All rows are made from the same 4 directions, up to rounding. Whole rows:
[[-18 -27  30 -11 -16 -10  -6 -21  16]
 [ 19  -5 -13  -6  -7  31  17  12  23]
 [  8  12  -6   9   5   9  -1   5 -16]
 [-13 -31  16 -28   0  22  -2  -6 -21]
 [ -5  -9  -1  -8  -6 -15   6  -1  34]
 [ -3  -7  -5 -15  11  14   0   6 -25]
 [ -3  16 -10   5  17  -8  -7   6 -32]
 [ -4  -6   4  -6   3   7  -3  -1 -15]]

The start of a row, then its end:
[-16 -22  26 -11  -7   0] => [ -9 -17 -10]
[  4  21  -6  22  -4 -29] => [-1 -1 25]
[-17 -16  16 -12  -1 -10] => [ -8 -11  -8]
[15 25 -6 26  4 11] => [ -5   5 -25]
[-17   1   1  -4   8 -33] => [-7 -4 -2]
[  8   1 -15  -6   1   4] => [11 10 19]
[ -4 -12 -10 -21   5   0] => [ 8  7 11]
[ -3 -20  17 -12  -4  30] => [ -3  -7 -25]
[ 10  12  20  32 -15   9] => [-10 -13  -8]
[-2 -5 17  5 -3 15] => [ -9  -9 -26]
[  6  -3 -15  -8  -4  -5] => [14  9 40]
[ 12  26 -26  13  11  -9] => [ 5 15  4]
[ 15  27 -12  25   3  -1] => [ 0  7 -4]
[ -6   1  -3   0  -3 -26] => [ 2 -2 29]
[-21 -10  18  -7   4 -14] => [-14 -13 -26]
[-14  11   7  11   6 -33] => [-14  -8 -13]
[ 21  22 -15  19   2  16] => [ 5 11 -4]
[-12   5  17   9   8  -5] => [-19 -11 -50]
[ 21  -1 -13   0 -11  24] => [18 11 35]
[  3  -9 -18 -26  15  28] => [  9  17 -23]
[-26  -7  20  -2   3 -32] => [-17 -17 -17]
[ 9 10 -2  9  6 20] => [ -4   4 -31]
[ 10  13 -21   4   4  -6] => [10 13 21]
[  3  11  -2  14  -3 -12] => [-1 -1 11]
[-12 -10  12  -7   0  -7] => [-7 -8 -9]
[-18  -6  -4 -15   8 -31] => [-2 -1  8]
[  7  11  16  26 -12   4] => [ -8 -11  -4]
[ -5 -14   1 -14  -5  -5] => [ 6 -1 23]
[  2   4 -16  -9  14   8] => [  3  12 -18]
[ 13  27 -27  12  15  -4] => [ 4 17 -9]
[-22  -4  16  -1   3 -30] => [-15 -14 -13]
[-18   9  10   9   9 -30] => [-18 -10 -28]
[  5  24 -16  20   0 -33] => [ 3  5 33]
[-20 -31  17 -29  -2  -1] => [ -2 -10  -1]
[-24 -19  26 -10  -5 -22] => [-12 -19  -3]
[  2 -18 -12 -26  -1  11] => [16 10 26]
[11  5 -2  8 -4 13] => [3 2 3]
[-15 -27 -15 -46  13  -3] => [12 11 10]
[  2  22 -26   1  23 -11] => [ -1  17 -25]
[ 8 14 19 30 -9 10] => [-13 -12 -23]
